The rows come from 4 hidden closed curves, with some noise, and rows from the same curve form a group. Each curve winds through 8 dimensions. The rows are also pushed far along 5 directions, which tell nothing about the answers.
(in the rows, 100 means zero)
Known rows, each followed by its group:
[111 95 88 102 94 83 99 111 86 119 111 104 95 80 116 120 101 129 116]	K995
[94 162 96 111 94 104 120 119 72 126 95 84 75 105 115 108 96 107 114]	K266
[96 68 88 92 119 111 92 106 114 84 128 108 115 96 104 100 78 122 105]	K676
[113 111 101 93 99 86 111 91 85 111 104 103 101 87 90 105 98 107 103]	K437
[99 79 108 97 102 84 100 113 100 114 105 88 100 91 112 84 103 113 109]	K676
[103 51 98 90 108 117 95 90 84 112 107 116 105 80 114 123 80 105 112]	K266
[86 113 118 112 89 105 114 101 105 105 79 93 91 117 95 90 113 83 98]	K676
[101 121 93 98 104 99 95 107 104 105 104 97 93 107 112 97 116 95 97]	K995
[82 88 106 99 95 121 110 126 94 118 115 95 100 105 132 106 84 117 97]	K437
[102 110 111 110 94 92 107 108 92 97 95 79 89 103 93 83 122 93 95]	K266
[101 72 79 99 110 102 91 93 111 90 118 109 123 84 89 109 98 108 103]	K437
[100 124 125 113 82 90 110 108 91 104 79 87 85 123 109 91 106 91 95]	K437
[105 95 117 98 106 94 110 103 105 93 101 85 101 103 95 79 106 105 104]	K437
[98 108 74 113 107 79 93 118 74 123 121 93 80 79 108 106 101 120 110]	K676
[98 66 77 107 124 100 82 96 125 80 124 114 115 100 98 107 89 110 101]	K676
[114 96 103 88 103 92 98 74 114 94 86 109 118 102 87 98 98 79 95]	K437
[103 116 84 94 93 96 98 101 105 94 101 101 102 101 95 95 99 87 90]	K266
[100 74 101 101 105 114 81 97 117 70 100 98 113 109 99 92 109 86 86]	K995
[101 92 94 92 94 85 97 116 95 102 113 98 87 90 104 89 94 114 97]	K437
[85 132 101 117 104 101 110 116 99 108 100 79 92 116 104 89 99 94 93]	K676
[86 104 66 107 111 80 78 120 131 95 132 115 107 100 100 99 107 133 98]	K995
[84 87 98 112 101 96 81 117 129 69 103 95 96 113 92 76 99 108 93]	K266
[101 84 94 110 107 105 95 89 93 95 103 100 110 88 87 109 103 100 105]	K995
[101 68 100 100 89 82 96 118 92 121 110 102 91 77 115 106 115 132 114]	K676
[101 100 97 111 111 93 92 100 106 100 101 95 105 98 101 98 116 107 113]	K995
[104 97 110 100 101 102 116 117 105 108 113 90 108 102 123 107 97 128 106]	K676
[83 114 106 103 101 97 114 121 114 112 105 87 103 121 115 79 89 103 97]	K437
[103 124 105 90 93 95 112 106 82 115 97 93 82 94 99 93 100 98 99]	K437
[101 70 98 103 105 66 91 120 101 109 118 92 88 94 113 78 101 118 105]	K437
[90 48 108 112 102 90 90 112 124 79 109 88 117 100 91 75 109 114 96]	K995
[98 97 95 104 107 120 91 84 98 91 90 112 109 101 96 118 84 95 110]	K266
[87 157 77 115 89 90 95 107 114 84 97 106 88 112 74 99 102 101 91]	K266
[117 110 105 104 109 88 94 84 94 94 90 98 93 101 92 98 110 91 109]	K437
[91 93 96 113 110 85 88 96 122 86 98 106 91 109 82 88 103 97 99]	K266
[93 105 90 97 101 86 108 120 92 130 115 96 96 93 118 95 92 117 111]	K437
[94 90 106 119 107 79 81 104 136 74 91 94 105 121 92 75 109 102 101]	K437
[115 72 113 81 112 113 104 73 117 90 93 107 132 101 98 100 92 85 101]	K437
[102 115 89 101 95 84 102 113 96 106 114 99 92 101 106 101 95 108 88]	K266
[103 110 90 91 101 107 92 98 99 109 100 110 102 97 112 111 113 96 105]	K995
[99 96 106 90 93 104 109 103 73 129 104 109 87 81 112 117 98 117 111]	K266
[105 110 109 104 96 93 90 76 102 75 78 104 104 113 70 87 102 75 91]	K437
[91 113 75 103 105 97 88 102 101 100 104 108 99 102 100 103 72 98 103]	K266
[87 70 110 95 96 102 108 118 95 120 113 99 98 89 113 97 102 123 105]	K266
[103 77 96 100 105 87 89 93 81 110 105 105 91 74 88 100 115 107 111]	K676
[136 81 98 87 109 87 96 56 70 114 88 108 116 70 90 119 100 79 117]	K676
[92 123 59 99 101 88 82 94 106 99 108 117 110 93 84 107 79 95 93]	K676
[86 82 115 99 101 101 114 119 101 117 113 94 103 95 111 96 96 132 108]	K995
[91 113 123 87 95 138 121 112 87 118 90 89 102 120 136 100 82 90 104]	K437
[93 93 82 97 116 102 81 86 116 91 98 114 106 105 93 96 85 83 102]	K676
[114 69 101 93 97 79 89 87 91 102 98 109 85 87 93 97 106 88 92]	K995
[101 150 110 112 84 89 113 99 106 100 75 91 94 122 93 96 103 87 93]	K995
[97 102 98 97 115 105 90 92 104 100 99 108 97 98 97 100 100 101 109]	K266
[91 84 118 101 109 112 105 103 103 103 97 86 109 102 103 84 110 99 108]	K995
[99 104 91 85 107 108 104 104 102 114 115 108 100 91 109 107 106 107 103]	K266
[103 98 102 109 113 99 88 82 103 98 87 102 106 101 95 105 104 90 109]	K676
[111 112 103 101 106 80 89 73 92 103 83 107 100 97 83 99 101 85 104]	K266
[95 107 62 95 117 103 81 105 110 87 133 114 105 90 91 107 98 111 91]	K266
[77 131 99 110 99 100 111 103 107 113 94 101 99 110 89 95 99 100 104]	K995
[91 101 87 102 103 82 91 105 128 80 108 106 103 111 82 79 88 105 95]	K676
[118 88 142 84 97 95 121 87 79 117 77 83 91 96 103 81 114 82 109]	K676
[111 76 116 94 83 97 99 96 93 99 87 100 97 95 105 100 108 93 96]	K995
[90 92 102 116 96 94 95 101 108 91 94 102 95 104 89 97 107 104 103]	K676
[105 106 108 102 99 94 110 101 109 104 103 100 110 105 106 107 106 112 99]	K995
[103 104 104 105 108 123 106 93 90 94 98 92 114 100 102 112 97 99 104]	K995

New rows. What belongs after each?
[96 77 102 112 99 79 99 105 101 96 109 96 85 98 87 86 109 98 88]	K266
[112 89 92 94 107 111 95 79 113 79 99 110 124 95 85 112 99 91 99]	K437
[106 113 101 111 105 81 99 96 89 109 94 97 88 100 99 100 101 100 108]	K266
[106 126 103 91 102 108 104 76 97 102 82 108 115 113 95 103 86 74 102]	K437
[109 105 86 112 107 85 89 96 85 97 103 98 86 91 93 104 101 99 106]	K266
[113 114 95 85 102 91 101 85 89 117 97 109 93 85 92 104 119 91 107]	K266
[100 161 99 106 96 74 117 97 95 113 91 95 78 110 78 86 115 86 95]	K676
[108 105 103 94 89 96 108 106 84 108 104 99 79 93 105 104 110 98 91]	K266
[96 106 99 105 87 94 100 104 96 104 93 101 103 99 99 103 92 108 105]	K266
[102 120 118 104 78 104 109 108 94 103 78 91 90 120 117 98 101 88 96]	K437
[112 114 98 92 100 111 103 86 78 111 93 101 109 92 106 118 85 90 101]	K676
[96 87 93 122 88 67 88 103 107 80 102 102 89 101 73 88 103 102 84]	K266
[114 73 111 95 110 103 97 85 89 102 94 103 92 94 106 104 105 89 108]	K676
[118 90 110 89 100 70 96 89 90 104 92 98 86 87 89 83 107 97 108]	K676
[108 103 107 91 103 119 108 87 108 94 88 96 109 109 104 101 101 75 96]	K437
[95 85 113 97 116 124 93 87 118 80 98 108 123 119 103 102 82 98 97]	K437
[100 123 83 104 86 94 100 100 83 116 96 107 101 87 98 118 91 109 110]	K676
[109 90 98 92 98 100 86 83 92 93 86 108 95 89 89 101 102 86 105]	K266
[101 134 79 97 86 100 104 99 74 126 97 111 101 82 103 127 88 111 115]	K676
[96 68 91 92 106 100 92 97 113 104 111 115 116 86 99 105 104 112 106]	K676
[105 91 116 105 107 98 98 115 99 96 105 83 89 101 112 89 121 113 105]	K266
[110 111 100 101 104 109 105 78 112 91 88 104 122 114 96 108 96 77 98]	K437
[80 81 138 99 100 131 128 123 106 101 102 73 108 120 119 78 92 103 89]	K995
[104 103 100 100 112 92 89 80 102 100 91 108 109 102 91 101 93 92 104]	K266
[86 123 111 113 82 102 118 127 121 91 100 86 108 123 106 92 96 122 95]	K437
[122 110 92 98 114 67 84 76 90 98 94 100 90 91 79 87 119 76 100]	K266
[108 67 106 98 111 104 89 83 108 98 89 102 112 99 108 100 108 81 108]	K437
[96 100 113 97 99 105 113 104 109 104 102 91 115 111 105 91 103 94 88]	K266
[104 83 113 106 106 89 92 105 120 80 102 86 96 118 101 74 126 85 81]	K995
[105 71 125 106 115 106 98 99 129 71 101 84 112 122 104 80 118 90 87]	K266
[80 115 145 99 84 120 126 125 116 105 80 79 104 140 130 77 90 100 94]	K437
[106 89 120 102 114 105 106 90 107 84 98 88 108 110 93 88 101 94 95]	K676
[107 92 133 106 97 82 108 103 84 111 84 83 68 96 100 82 132 100 110]	K266
[103 140 87 103 86 89 115 123 71 140 107 91 83 84 120 113 119 118 118]	K995
[104 79 138 100 95 95 128 118 94 123 104 77 102 98 122 89 128 121 107]	K995
[107 124 105 103 88 80 106 98 96 103 90 94 89 112 95 90 98 82 84]	K266
[93 121 72 118 98 66 80 134 93 95 130 104 74 91 99 102 93 154 107]	K437
[101 92 91 94 98 88 90 88 106 104 98 117 106 88 88 107 108 101 102]	K676
[110 101 106 110 99 78 91 78 90 101 79 99 88 105 85 91 115 64 93]	K437
[112 122 131 102 87 102 131 103 79 113 85 80 94 105 109 102 106 102 104]	K676
[89 99 115 96 100 103 118 104 94 120 102 96 101 97 101 96 98 110 103]	K995
[89 94 88 103 98 109 89 98 106 102 98 110 114 105 107 108 88 94 102]	K437
[97 107 94 109 101 100 94 94 109 87 98 108 112 102 86 108 94 111 106]	K676
[109 71 89 101 95 103 91 105 88 106 113 109 98 81 116 123 117 113 105]	K995
[113 68 114 112 88 77 84 95 104 77 87 98 92 110 96 88 111 87 88]	K437
[109 72 117 112 95 90 107 88 98 91 93 88 111 97 84 93 116 85 88]	K676
[108 117 103 105 88 93 104 95 98 98 90 104 105 101 95 112 102 109 104]	K437
[104 81 83 91 112 116 79 77 102 80 106 122 124 94 88 115 81 96 102]	K437
[91 96 126 94 104 119 110 106 94 115 92 93 103 109 123 97 94 107 113]	K437
[117 92 105 107 94 75 84 82 79 101 83 106 80 86 87 104 119 91 104]	K437
[101 110 92 93 107 110 100 100 95 102 106 97 96 94 99 98 112 94 102]	K266
[105 116 104 97 110 102 110 101 87 106 105 93 96 98 101 101 95 109 108]	K676
[105 106 112 94 106 91 103 82 124 91 87 107 104 115 85 87 108 86 97]	K676
[106 92 103 93 96 119 92 92 98 91 91 101 108 101 107 105 105 84 96]	K995
[113 80 120 110 92 69 113 106 74 120 103 87 74 77 95 95 140 116 109]	K676
[111 69 106 85 105 100 98 89 93 97 103 101 99 86 95 95 102 91 95]	K437
[96 93 103 103 91 93 97 103 111 101 95 105 102 101 100 101 108 106 99]	K676
[83 116 111 99 98 132 113 96 107 95 92 101 120 116 95 104 87 94 93]	K437
[121 93 107 85 100 92 89 74 88 91 88 112 98 92 88 103 95 87 99]	K437
[107 82 120 92 100 141 109 72 89 103 75 102 125 105 111 118 102 65 107]	K437
[105 62 116 100 96 96 100 111 105 98 105 95 100 102 120 98 102 111 96]	K437
[120 103 87 94 111 91 73 68 87 84 91 113 92 83 74 105 112 81 103]	K266
[89 144 104 116 91 84 105 119 105 85 100 87 77 116 81 80 105 111 87]	K437
[85 100 112 104 91 112 107 110 96 103 97 95 98 113 107 93 92 93 88]	K437
[96 93 89 105 95 93 87 101 113 96 102 112 105 98 99 108 99 108 97]	K676
[76 109 108 91 114 141 118 92 119 102 102 106 130 119 99 104 76 91 92]	K995
[99 96 101 82 112 126 108 87 130 92 104 118 129 115 107 112 84 97 97]	K676
[83 104 124 109 99 110 121 122 114 111 97 81 113 120 120 86 101 115 111]	K437
[121 101 88 107 96 72 91 72 81 102 92 114 99 76 71 118 111 97 107]	K995
[115 74 121 70 95 131 124 84 65 143 90 108 101 82 133 129 99 84 111]	K995
